The rows of each matrix lie in a flat space through zero, up to rounding. After each matrix: how many dimensions does the smallest such space have?

0:   5 -20 -29   0   3   7 -11  -9 -31 -28 -11   8   2
1: -20  57  28 -33   9  11 -35   8  -1  50 -12   6  72
2: -29  28  22 -24   2 -15   9   2  39  51  16 -17  31
3:   0 -33 -24 -11  -8 -24  24   2  39   0  22  -6 -31
4:   3   9   2  -8  -3   8 -28  11 -12   4 -12  12  19
5:   7  11 -15 -24   8   5 -15   3  -8   3  -8  10  21
6: -11 -35   9  24 -28 -15  -4  16  17  -2   8  -8 -30
7:  -9   8   2   2  11   3  16 -24   2   6   7  -2   9
8: -31  -1  39  39 -12  -8  17   2  -3   6   3 -37 -10
9: -28  50  51   0   4   3  -2   6   6  44  -2 -22  40
10: -11 -12  16  22 -12  -8   8   7   3  -2   3 -17 -17
11:   8   6 -17  -6  12  10  -8  -2 -37 -22 -17   0  13
12:   2  72  31 -31  19  21 -30   9 -10  40 -17  13  62
 -> 6

0:  48  16  -2  50 -25  42  32 -25 -20  17  28  -9  42
1:  16 -30 -10 -38   9 -18  49   0  49  19 -16   3  11
2:  -2 -10  22   2 -20 -17 -25  31  -9  -7 -18  22 -13
3:  50 -38   2 -26  -6  15  20   7  45   6 -39  17 -11
4: -25   9 -20  -6  23   3 -45 -31 -23   4 -38   4  -8
5:  42 -18 -17  15   3 -62  -7  16 -18  21 -37  49  -2
6:  32  49 -25  20 -45  -7 -22 -12 -13   6 -37  57   7
7: -25   0  31   7 -31  16 -12  36  -9 -16  28 -46  36
8: -20  49  -9  45 -23 -18 -13  -9 -54   3  21   2  38
9:  17  19  -7   6   4  21   6 -16   3  21  42   8 -28
10:  28 -16 -18 -39 -38 -37 -37  28  21  42 -73  32  30
11:  -9   3  22  17   4  49  57 -46   2   8  32   4  -9
12:  42  11 -13 -11  -8  -2   7  36  38 -28  30  -9 -23
 -> 9

0:  -3  10 -10  10   5  15  11  11  -1  15 -15  14  -2
1:  10  49 -59 -46 -47  59   0 -21 -41 -12 -18  16 -35
2: -10 -59  70  50  53 -71  -3  21  47  10  25 -23  41
3:  10 -46  50 -18  -5 -72 -10 -28  21 -31  61 -30  10
4:   5 -47  53  -5   8 -68 -20 -18  23 -29  49 -38  19
5:  15  59 -71 -72 -68  67 -12 -38 -54 -31 -13   8 -46
6:  11   0  -3 -10 -20 -12  50  -8   5  21  26  42 -18
7:  11 -21  21 -28 -18 -38  -8 -28   4 -28  42 -18  -3
8:  -1 -41  47  21  23 -54   5   4  30   3  30 -11  21
9:  15 -12  10 -31 -29 -31  21 -28   3 -11  46  10 -15
10: -15 -18  25  61  49 -13  26  42  30  46 -19  20  24
11:  14  16 -23 -30 -38   8  42 -18 -11  10  20  39 -29
12:  -2 -35  41  10  19 -46 -18  -3  21 -15  24 -29  21
 -> 3

0: -10  10  31 -38  37 -12 -21   5  23  -7  38   1 -24
1:  10  20  24 -14  26 -28 -12   6  22 -13  25 -23  -6
2:  31  24  51 -38  36   3 -21   4  18 -17  70  -8 -28
3: -38 -14 -38   7  11 -42  -5   7   9  -5 -35 -42  16
4:  37  26  36  11 -33  27  25   8   6   3  35  30   9
5: -12 -28   3 -42  27  41 -28 -19  -8   3  35   4 -36
6: -21 -12 -21  -5  25 -28 -16  -9   5  -9 -15 -46   1
7:   5   6   4   7   8 -19  -9 -15   9   5 -15  -7  -1
8:  23  22  18   9   6  -8   5   9 -26 -12 -20  27  -6
9:  -7 -13 -17  -5   3   3  -9   5 -12   9 -20  23 -10
10:  38  25  70 -35  35  35 -15 -15 -20 -20  50  32 -43
11:   1 -23  -8 -42  30   4 -46  -7  27  23  32   3 -37
12: -24  -6 -28  16   9 -36   1  -1  -6 -10 -43 -37  17
 -> 7

0:  63   6  -2 -13  19  21   6 -23  16  10 -14  21  13
1:   6   8  -6 -18  17  -1   3  -1  -4  10   1  -2 -10
2:  -2  -6   1   0  -3   2   0   2   0  -1  -3  -2   1
3: -13 -18   0  26  -9 -12  -7   6   8  -5 -18   5  12
4:  19  17  -3  -9  12   2   1  -8   4   7   5   7  -1
5:  21  -1   2 -12   2  14   5  -6   2   2  -2   2   3
6:   6   3   0  -7   1   5   2  -1   0   2   1  -1  -1
7: -23  -1   2   6  -8  -6  -1   3 -12  -9  16  -8 -11
8:  16  -4   0   8   4   2   0 -12   3  -4  -1  10   3
9:  10  10  -1  -5   7   2   2  -9  -4   0  11   3  -7
10: -14   1  -3 -18   5  -2   1  16  -1  11  -8 -12  -4
11:  21  -2  -2   5   7   2  -1  -8  10   3 -12  11   9
12:  13 -10   1  12  -1   3  -1 -11   3  -7  -4   9   5
 -> 5

0:  60  14 -30  10 -21  38 -14   1  -3   1  -8  14  15
1:  14   6 -10   2   1   7  -1  -3  -1  -6  -9   4   7
2: -30 -10  21  -5   5 -17   1   1   3   4  18  -5 -15
3:  10   2  -5   2  -6   7  -1   3  -1   5  -1   0   3
4: -21   1   5  -6  24 -19   7 -12   2 -20 -12   1  -1
5:  38   7 -17   7 -19  26 -10   4  -2   7   0   7   8
6: -14  -1   1  -1   7 -10  10   2  -2   1 -12  -8   5
7:   1  -3   1   3 -12   4   2  10  -2  15   4  -7   1
8:  -3  -1   3  -1   2  -2  -2  -2   1  -3   4   2  -4
9:   1  -6   4   5 -20   7   1  15  -3  25  10 -10   0
10:  -8  -9  18  -1 -12   0 -12   4   4  10  36   2 -21
11:  14   4  -5   0   1   7  -8  -7   2 -10   2  10  -1
12:  15   7 -15   3  -1   8   5   1  -4   0 -21  -1  15
 -> 3

0:  21   5  -8 -41 -40  17   1 -13  11  -1   8   8  -1
1:   5 -14  -8 -25   9   7 -37  10  13  19 -10 -31   1
2:  -8  -8  35   7 -12 -39  15 -11  -3  -4 -20  34  -9
3: -41 -25   7  24  24 -18  14 -18   0  12 -12   1 -41
4: -40   9 -12  24  53  -4  10 -18 -27 -22  22  20  19
5:  17   7 -39 -18  -4  32  17   8   4 -17  16   0 -18
6:   1 -37  15  14  10  17  52 -19 -12 -20  23  19 -38
7: -13  10 -11 -18 -18   8 -19  32  16  42  41   7 -22
8:  11  13  -3   0 -27   4 -12  16  31  25   9 -16  24
9:  -1  19  -4  12 -22 -17 -20  42  25  36 -10 -11 -12
10:   8 -10 -20 -12  22  16  23  41   9 -10  47  31 -18
11:   8 -31  34   1  20   0  19   7 -16 -11  31  27  -2
12:  -1   1  -9 -41  19 -18 -38 -22  24 -12 -18  -2  79
 -> 9

0:  36 -29  24 -14 -27 -31 -10  23  10  11  24  17 -45
1: -29 -43   1  -8   6   9  17  14   4  16 -26 -25  15
2:  24   1   8   9 -10 -21 -22 -25 -12  -8  44  19 -10
3: -14  -8   9 -27 -18   6  32  26   3  31 -17 -26   8
4: -27   6 -10 -18 -25  -7 -10  18   8  23   9 -19 -21
5: -31   9 -21   6  -7   9  20  11   5  18  -8  -7   2
6: -10  17 -22  32 -10  20 -35  -3  17   0  -5  11   1
7:  23  14 -25  26  18  11  -3  20  12 -39  -7  48  -1
8:  10   4 -12   3   8   5  17  12   0  14  -2  -5   9
9:  11  16  -8  31  23  18   0 -39  14 -63 -16  36   8
10:  24 -26  44 -17   9  -8  -5  -7  -2 -16 -18   1  -5
11:  17 -25  19 -26 -19  -7  11  48  -5  36   1  -9   4
12: -45  15 -10   8 -21   2   1  -1   9   8  -5   4 -17
 -> 10
